All groups share one centre, and each spreads out both ways along 15 directions, with some noise.
(in the rows, 128 means zero)
Some rows, each with its group after it:
[130 147 110 161 118 165 139 116  84 131 133 135 111 118 142 120 112  99
 124] => (4)
[131  68 180  80 158 174 109 201 110 131 142 157 113 162  44  87 135  70
 147] => (1)
[111 194 132 118 195 170  88 182 150 147 149 104 100 167  37 122 135 174
 116] => (1)
[162 144 130  89  65 141 145 191 132 110 133  74 158 135 108  54  98 204
 129] => (4)
[175 167  96 113 119 134 133 165  72 177 160 143  83 132 151 207 130 144
 160] => (2)
[101 146 126  93 129 180  91 145 123 139 140 159 160 152 123 138 132 127
 129] => (1)
[ 87  97 227 129 108  40 111 135 137 169 155  73  92  97 178 107  91 122
 157] => (3)
[234 145 149 126 162 195 132 118 116 140 124  96  87 171 126 105 102 119
 174] => (2)
[129 131 172 127 133 139  91 110 123 110 110 142 120 189 116 114 124 121
 153] => (3)
[150 139 114  97 153 131 128 134 124 138 135 130 111 162 131 126 120 104
 130] => (4)
[150 182 118 124 171 154 144 158 108 132 136 112 138 117 137 131 144 121
 129] => (4)
[166 157 117 142 122 149 133  96 161 111 140 181 163 107  96 124 144 172
 128] => (3)
[114 191 160 168 137 144  75 128 174 151 113 185 159 146 141  91 145 120
 143] => (1)
[178 180 185 191 157 182 222 136 120 173 167 146 133  82  97 116 118 105
 144] => (0)
[146 163 149 109 163 166  97 127 116  75 138 106 103 141 118  68 126 131
 141] => (5)
[110  73 128 108 103 172 160 162 126 126 132 164 172 137 108 146 135 148
 107] => (3)
[110 154  96 138  98 149 141 149 115 118 162  91 137 161 140 166  97 152
 125] => (5)
[182 133 117 115  88 157 122 158 124 171 132  83 142 111 112 177 121 153
 179] => (5)
[144 102 133 169 135 185 130 106 103 133 133 147 131 129  78 135 115 121
 122] => (3)
[138 148 136 103 119 148 147 182 130 121 127 136 139 145  92 114 143 124
 140] => (0)
[118 173 167 132 117 123 128  91  98 117 101 126 120  97 147 133 140 136
 153] => (2)
[157 165 124 117 124 232 170 153 147 127 113 162 150 137 109  89 149  84
 150] => (0)
[147 172 192 135 134 152  62 135 126  92 170 111 140 140 133  77 107 175
 162] => (5)
[121 196 107 141 129 177  65 128  90 131 140 130 168  86 141 145 139 153
 136] => (1)
[137 131 141  96  88 154 116 189 145 144 167 123 124 185 141 110  99  94
 170] => (0)
[144 128  43 102  90 171  87 123 148 168 184 157 153 154 112 154  90 158
 111] => (4)
[ 60 136 129 168 143 154 119 104 112 147 112 150  86 128  86 118 122  97
  97] => (3)
[130 151 184  88 144 116 181 143 157 159 170 115 130 109 112 153 125 176
 139] => (2)
[145 179 145 151 183 120 129  61  70 124 159 178  24 137  75 121 111 107
 125] => (5)
[132 191 134 151 107 106 165 124 127  94 164  86 166 104 135 166 122 159
 146] => (5)
[172 164  54 127 155 205  86 140 133 131 150  99  59 152  90 170 131 113
 164] => (0)
[155 124 113 190 106 156  41 152  79 165 180 130  80  92  97 136 103 104
 172] => (0)
[125 164 191 113  75 134 108 147  95  81 153 147 141 145 155  80 111  93
 183] => (0)
[204 188 110 180  64 116  80 106 131 108 113 124 104 188 144  78  90 107
 190] => (1)
[ 59  91 170 112  99 128 100 178 187 118  81 129 175 155 136 107 156 141
 129] => (4)
[106 125 136 120 116 137 132 164 136 118 151 162 156 122 139 130 143 134
 126] => (3)
[142 135 132 165 116 114 159 144 139 174 134 167 123 185 156 113 101  52
 139] => (1)
[ 95 178 160 143 139 170 130 137 148 107 150 144 154 150 103 113 130 128
 133] => (0)
[141 139 123 135 143 112 154 144 150 155 190 158  78 136 178 144 119 122
 133] => (3)
[111 110  90  82 152 105  96 122 116  49 142 127  94 158 103 106 133 152
  93] => (5)
[153 147 139 121 130  46  85 122 118 132 126 117 122  77 130 175 161 138
 171] => (3)
[ 83 103 147 129  70  88 121 128  65 110 144 138 181 101 112 126 104 161
 101] => (2)
[125 118  99 166 147 154 134 130 170 132 129  97 106 137 128 140 126 115
 122] => (1)
[ 78 154  86  92 100 110  86 148  79 155 136 189  82 156 112 193 140 130
 133] => (0)
[135 123 133 180 102 121 156 148  97  86 127 101 122  98 127 140 135 117
 150] => (0)
[170 143 102 111 154 111 138 107 102 117 129 147  91 147 102 123 126 109
 126] => (5)
[135 176  54 180 178 170  90 123 104 141 110 170  96 170  97 148 146  23
 131] => (2)
[122 190 138 111  41 153  94  94 180 175 170 143 114 158 162  88  67 197
 149] => (4)
[170  89 130 148 145 137 147 164 107 171 130 106  80 115  90 135 117 107
 140] => (5)
[ 83 127 152 110 108 125  74 141 177 107 133 120 121 109 141  84 139 119
 148] => (3)
[109 158 158 149 119 191 133 129 154 105 195 126 132 139  44 142 109 141
 153] => (0)
[144 157 113 119 106 176 157  90 161 101 164 142 130 159 132  96  94 135
 127] => (3)
[180 110  89 142 122  58 104 141 146 118 169 133 119 154  95 157 116 143
 139] => (5)
[106 132  99 138 114  96 173 151 166 116 167 101 144 137 121 125 108  71
 121] => (2)
[ 86 154 131 151 110 141 123  88  92 106 157 219 146 140 143 218 151 107
 150] => (2)
[120 151 118 124  80 177 154  97 142 210 206 160  99 184 170 136  41 123
 126] => (4)
[100 202 102 195 137 106  71 161 130 116 155 146 105 129 123 193 158 114
 163] => (4)
[164 181 131 172 127 142 140 120 126 167 141 123 128 130 136 159 115 120
 158] => (4)
[123 191 110 157  94 150 113 112 141 138 126 134 176 103 156 151 136 116
 156] => (4)
[104 104 141 185 142 167  95  66  59 112 156 171 118  91 102 128 114  79
 118] => (3)
[118 111 119 151 113 115  95 140 137 132 119  97 136 114 176 132 125 161
 124] => (0)
[145 151 110 191 132 121 111 150 124 130 102 115 129 122 141  68 122 103
 118] => (5)
[112 135  73 140 129 159 114 115 173 120 120 107 145 176 147 136 117 114
 113] => (0)
[167 132 143  83 113 114 106 140 128 138 137 117 123 126 132 115 125 119
 170] => (5)
[116 166 105 122 109 138 179  71 190 109 118 127 117 160 151 100 112  90
 126] => (5)
[149 160 142 122 117  91 112 137 109 127 128  82 132 125 123 152 126 124
 171] => (3)
[150 131  91 136  60 108 117 129 113 180 121 172 135 112  84 104 105 171
 108] => (4)
[161 143 164 106 102  86 138 176 136 128 122 142 125 165  95  96 130 138
 154] => (0)
[141 129 139 116 109 108  86 127  90 111 117  95  83 158 137 123 113 140
 156] => (4)
[132  95 100 104 118  66  96 172 145 160 130 142 116 153 112 139 131 112
 131] => (1)
[ 89 155 104 154 106 102 105 183 112 153  90 174 197 124 123 117 152 135
  94] => (1)
[191 142 128 138 170 173 144 153 161 116  99 102 145 143 110  62 137 111
 129] => (0)
[123 213 201 143 155 106 216 169 119 144 182 109 127 107 112 116 120 102
 149] => (1)
[162 154 140 109 118 111 146 140 103 175 124 163 130 146 129 119 118 111
 138] => (5)
[110  99 148 107 116 107 118 177 110 116 119  80 129 122  98 129 129 178
 121] => (2)
[153 147 145 112 106 131  86 136 128  82 122  88 171 162 162 114 120 168
 158] => (1)
[ 62 142 106 166 122 107  96 137 129 158 145 204 170  90  87 145 149 123
  90] => (2)
[123 150 113 168 119 138 102 155 137 163 148 186 136 131 158 161 147  79
 158] => (3)
[116 111 113 157 145 167 126 206  98 190 114 121 156 152  64 150 125 115
 103] => (2)
[176 154 139 185 103 163 157 159 159 193 106 125 175 151 115 139 116 110
 160] => (3)
[122 154 175 161 127 125 191  86 167 136  83 213 144 133 161  92 154  86
 127] => (1)
[104 156 159 138 138 118 115 133 115 144 157  98 101 115 125 124 108  95
 146] => (2)
[ 73 197 158 115 114 158 152  81  97 130 119  92  68 142 207 128 101  88
 154] => (5)
[122 140  80 127 114 160 138  64 161 173 165 144 115 121 166 151  94 129
 111] => (1)
[166 150 154 116  85 128 124 118 100 130 131  97 150 112 126 149 113 154
 173] => (2)
[157 148  73 129  86 144 137 134 133 167 151 100 111 131 131 136  92 144
 130] => (3)
[132 153  92 100 147 160  84  92 128  96 156 106 102 112 123 119 122 121
 136] => (2)
[121 204 103 130 132 155 150 158 142 166 170 131 116 155  71 153 117  87
 145] => (1)
[ 97  75 156 149 143 147 165 173  95 123 150 108 136 159 108 124 100 102
 104] => (2)
[129 158 128 139 125  90 118 171 123 185 142 110  85 149 123 130 105 130
 135] => (2)
[145 150 114 130 138 132 160 154 162 131 149 185 122 134  97 113 141 169
 104] => (3)
[178 175 156 146 145 157 119 134  97 130 131 102 112 122 108 115 120 150
 156] => (5)
[137 114 105 152  93 102 121 142  74 107 174  78 162 104 158 180  99 157
 133] => (5)
[131 142 106  89 113 135  97 160 112  97 147  93 122 180 134 119 110 107
 150] => (0)
[190 126  67  96 157 125 169 106 131 125  92 117 134 107  94 164 164  58
 141] => (4)
[145 197  78 154 157 138 117 114  87 109 122  80  81 105 111 176 143 189
 123] => (1)
[ 90 187  86 205 133 161 191 161 103 114 123 102  89 126 125 135 131  71
 115] => (1)
[202 146 208 163 206  95 119 100 125 134 124 136 186 133 127 137 140 136
 151] => (4)
[143 142 152 199  65  67 122 141 134 140 114 137 161 103 108 136 133 109
 170] => (4)
[203 211 158 130 110 124 153 133  86 184 151  85  92 123 166  96  77 131
 171] => (4)
[142 160  72 115 101 178 137 122 155 128  94 130 109 173 161 164 141 173
 138] => (0)
[100 134  68 126 109 106 167 135 165 132 163  91  91 124 135 138 109  94
 116] => (2)

New rows. What belongs after each?
[104 143 136 146 109 133  84 138 157 130 185 141 122 132 136 116 108 100
 151] => (5)
[117 102 150 158  98 112  97 147 147 129 167 164 116 177 140 130 105 154
 139] => (2)
[114 133 148 131 118 116 103 164 127 187  99 148  78 123  94  71 123 124
 123] => (5)
[177 111 147 155  77 141 105 130 128 167 163  98  74 137 164 117  74 149
 175] => (2)
[125 119  58 134  88 195 171  81 104 163 208 144 125 133 135 182  62 117
 105] => (4)
[128 150 144 165 106 126 136  84 134 123 160 126 135 127 136 134  99 113
 146] => (0)
[ 93 189 103 156 152 107 118 151 144 135 109 176 169  73 124 103 176 120
  94] => (2)
[146 119 121 119 120  98 121 119 118 143 140 127 107 133 156 136 114 140
 128] => (1)
[126 124 136 157 174 160 125 162 112 138 144 106 145  92 120 176 152 116
 136] => (1)
[142 124 145 118 115  55  54 113  96 130 156 146  85 144 124 169 121 114
 178] => (3)
[ 99  97 119 133  95 129 107 107 115 150 134 106 132  91 115 182 120 130
 140] => (3)
[174 138  92 139 160 172 117 111 157 199 137 149 117 115 111 154 133  98
 141] => (4)
[136 150 109 188 158 120 115 124 116 101 134 103  86 121 109 155 140  97
 144] => (0)
[138 165 100 167 132  83 175 170 144 130 157 138 120 123  54  79 113  96
  97] => (5)
[150 149 106 115 119 210  71 117 101 153 205  92 176  63 117 163 100 143
 155] => (1)
[128 146 138 159 151 117 115  98 144  95 115 148 104 113 133  76 140 103
 126] => (2)
[138 120 161 149 134 131 133 135  63 129 122 169 183 109 148 134 139  83
 136] => (3)
[125 179 148 130 115 156 122 135 122 106 139 117 105 140 149 148 134 177
 157] => (0)
[ 76 169 135 153 130 149 111 115 106 142 115 139 105 107 165 132 137 103
 131] => (5)
[100 111 147 179 112 137  86  80  73  94 111 141  74 174 151  93  93  91
 129] => (2)
[ 84 155 150 143 121 129 143  64 114 114 169  79 117 112 124 181  94 167
 127] => (3)
[107 179 122  89 173  75 106 188 148 156 137 108 160 194 129 118 121 138
  98] => (0)
[154 173 167 201 133 141 191  58  81 135 127 147 138 165 146 174  94 144
 134] => (4)
[178 120  61 128 130 121 153 149 147 160 170 147 122 145  81 146 110 115
 115] => (2)
[130 149 102 146 109  89 119 141 107 126 134 114  75 150 149 128 113  95
 143] => (2)
[132 140  97 205  80 103 137 162 164 209 149 164 143 123  77 142 106 127
 121] => (5)
[144 157 108 144 133 113 137 158  61 120 135 127  93 137 118 115 117 116
 120] => (4)
[103 160 141 169 170 128 130 124 114 153 131 148 124  48 139 147 161 158
 104] => (1)
[ 92 109 153 138  86 110  80 120 112 112 157 122 189 119  77 135 105 134
 134] => (2)
[ 88 174 153  93 116 107 122 135 160 116 158 122 158 137 136 142 131 146
 141] => (0)
[138 164  50 141 120 166 103 105 114 138 114 165 123 143 106 185 146  81
 146] => (3)
[145 183 101 107 101 147 102 117 127 113 157 111 122 147 121 134 108 140
 155] => (5)
[140 126 100  96  84 149 128  86 126 182  93 153 119 138 175 167 124 104
 152] => (5)
[138 148 109 100 135 105 129 163 121 140 112 102 120 118 116 159 155 120
 146] => (4)
[110 115 150 169 130 198 161  60  91  72 140 119 111 164 179 126  90  73
 135] => (4)
[118 125 103 121 105 124 167 125 149 161 134 149 129  78  98 119 136  70
 123] => (5)
[152 163 118  98 149 167 148 142 108  90 157  85 106 176 113 154 116 145
 145] => (5)
[153 152 157 153 111 137 124 137 148 107 135 134 119 152 161 172 148 111
 200] => (2)
[129 161 115 167 111 162 110 127 135 152 119 116 142 123  92 125 118 140
 134] => (3)
[153 107 122 167  74  71 180  68 130 167 143 159 156 103 151 155  95 125
 121] => (5)
[ 73 135 124 121 131 180 102 128 144 132 113 108  66 113 128 110 137 102
 137] => (5)
[108 160 100 125 129 113 130 152 157 173 139 125 105 109 122 136 133 145
 116] => (2)
[ 60 109 146 178 101 178  61 124 128 167 140  67  89 148 130 148  82 108
 150] => (3)
[162 138 143 127 146 177  99 145 118 133 171 132 123 108  73 157 137 152
 161] => (5)
[151 185 127 146 125 102 159 131 136 135 162 130 125 109 113 110 117 130
 131] => (3)
[142 159 203 188 120 131 181 152 159 181 143 147 173 171 125 157 110 169
 145] => (3)
[ 98 153 139 110 149 103 144  99 132 101 134 120  90 138 130 108 125 129
 115] => (2)
[139 146 187 147 131 188 122 139 156 148 156 130 119 112 179  97 122 103
 170] => (0)
[ 88 133 103 182 117 164 151 138 154 140 141  81  84 163 145 153 102 114
 126] => (5)
[147 168 198 105  94 161 176 187  94 142 164 153 149 203 108  71  79 132
 143] => (0)
[126 190 122 128 119 146 109 113 114 104 148 101  64 147 158 125 113 130
 161] => (4)
[ 59 162 120 131 124 131  86 143 175 147 188 146 142 161 167 211 134 119
 151] => (4)
[135 114 111 131 122 107 123 125 111 128 154 150 112 168 137 132 102 121
 116] => (5)
[172 150  96 160 141 166 117 161 162 214 156 145 116  54 127 119 133 137
 131] => (2)
[153 139 167 114  90  84 116 196  99 145 166 105 137 100 161 111 114 105
 178] => (0)
[148 166 132 101 109 124 158 149 149 180 145 119 127 146 127 133 109 158
 136] => (4)
[141 133 128  92 103 139 163 169 166 114 181 110 135 133 132  51  97  98
 131] => (4)
[ 98 134 108 142  90  96  88 148 124  59  93  81  96 156 185  99 133 121
 143] => (2)
[ 93 142 137  75 140 163  91 167 124  98 151 112 150 127 159 182 163 138
 160] => (5)
[125 188 106 131  96 134 167  97 145 190 167 150  86 150 152 170  93  95
 150] => (4)
[116 133  83 177 118 163  92 125  93 130 151 115 122 122 159 146 107  77
 133] => (0)
[123  79 166 150 130 144 171 117 123 109 109 105 107 159 140 121 115  65
 146] => (4)
[ 89 189 138  44  82 122 110 105 131 136 185 182 114 108  78 189 143 146
 173] => (0)
[118 149 149 154 116 127 124 141 142 115 148 119 156 140 134 149 125 139
 148] => (4)
[ 83 153 112 143  90 160 125 175 116 161 140 121 179 122 164 139 117 141
 112] => (2)
[189 164 123 111 106 142 107 102 116 141 109 103  77 173 107  65  86 153
 145] => (5)
[129 173 155 151  93 114 166 106 102  86 146 108  80  97 159 125 122 116
 167] => (1)
[121 184  40 113  91 132  96 120  74 124 156 144 119 129 132 146 109 133
 114] => (3)
[131 171  83 122 157 134  77 166 101 152 143  86 101  97  99 156 142  89
 148] => (2)
[117 129 123 189 155 149  61 131  55 121 124 159 128  95 139 116 140 105
 117] => (4)
[167 175 166 137  88 172 142 155 123 148 170 123 127 116 167 121 108 132
 185] => (0)
[154 170 186  74 140 125 140 112  69 122  95 101 100  99 101 207 170 185
 182] => (2)
[129 184 113 182 154 179 127 144  62 116 188  95 122 118 137 153  99 153
 119] => (3)
[145 110 139 118 161 108  91 185  93  50 190 118 135 173 101  81 107 164
 106] => (4)
[144 166  83 116 102 120  72 141 149 120 136  86 194 103  78 125 131 118
 148] => (2)
[137 173  84 114  89  98 132 103 137 164 167 113  99 111 143 123  90 133
 127] => (2)
[150 126 108 159 126 186 153 151  90 143 127 140 132 159 134 169 123  85
 145] => (2)
[179 144 144 162  78 158 154  77 157 123 159 123 130 136 125 114  86 115
 172] => (0)
[134  86 153 108 118 107 123 178  68  99 110 114 148 127 118 125 138 168
 121] => (1)
[ 99  92 190 169 140 149 112  61  76 126 143 143 138  92 159 122 103  95
 127] => (3)
[125 176  88 130 123 119 145 112 138  78 149 124 124 123 101 179 150 141
 140] => (4)
[142 146 128 173 114 151 131 159 107 139 166 122 130 137 121 127 100 144
 131] => (4)
[139 167 137 150  89 127 104 175  95 154 191 136 177 102 180 121  98 126
 146] => (2)
[148 139 157  93 128 118 153 162 102 108 128 115 164 146 113 136 135 137
 144] => (1)
[135 168 158  91 116 121 125 133 111 169 156 159 126 130 149 118 115 121
 150] => (0)
[129 125  92 141 151 110 168  77  70 132 192 202  87 137  96 157  96 129
  77] => (4)
[145  99 136 130 150 138  86 125 112 137 140 120 115 145 130 146 118 117
 141] => (4)
[139 146 183 103 117 109  84 153 136 145 134 127 200 114 135  82 117 224
 120] => (4)
[101  87 128  95 104 177 106 115 119 115 130  80 138 148  83 135  99 182
 113] => (2)
[116 127 158 138 104 108  76 155 151 141 137 133 116 132 131  92 126  78
 167] => (3)
[140 133 139 145 107 109 116 154  88 106 144 121  98 137 126 126 119 107
 160] => (0)
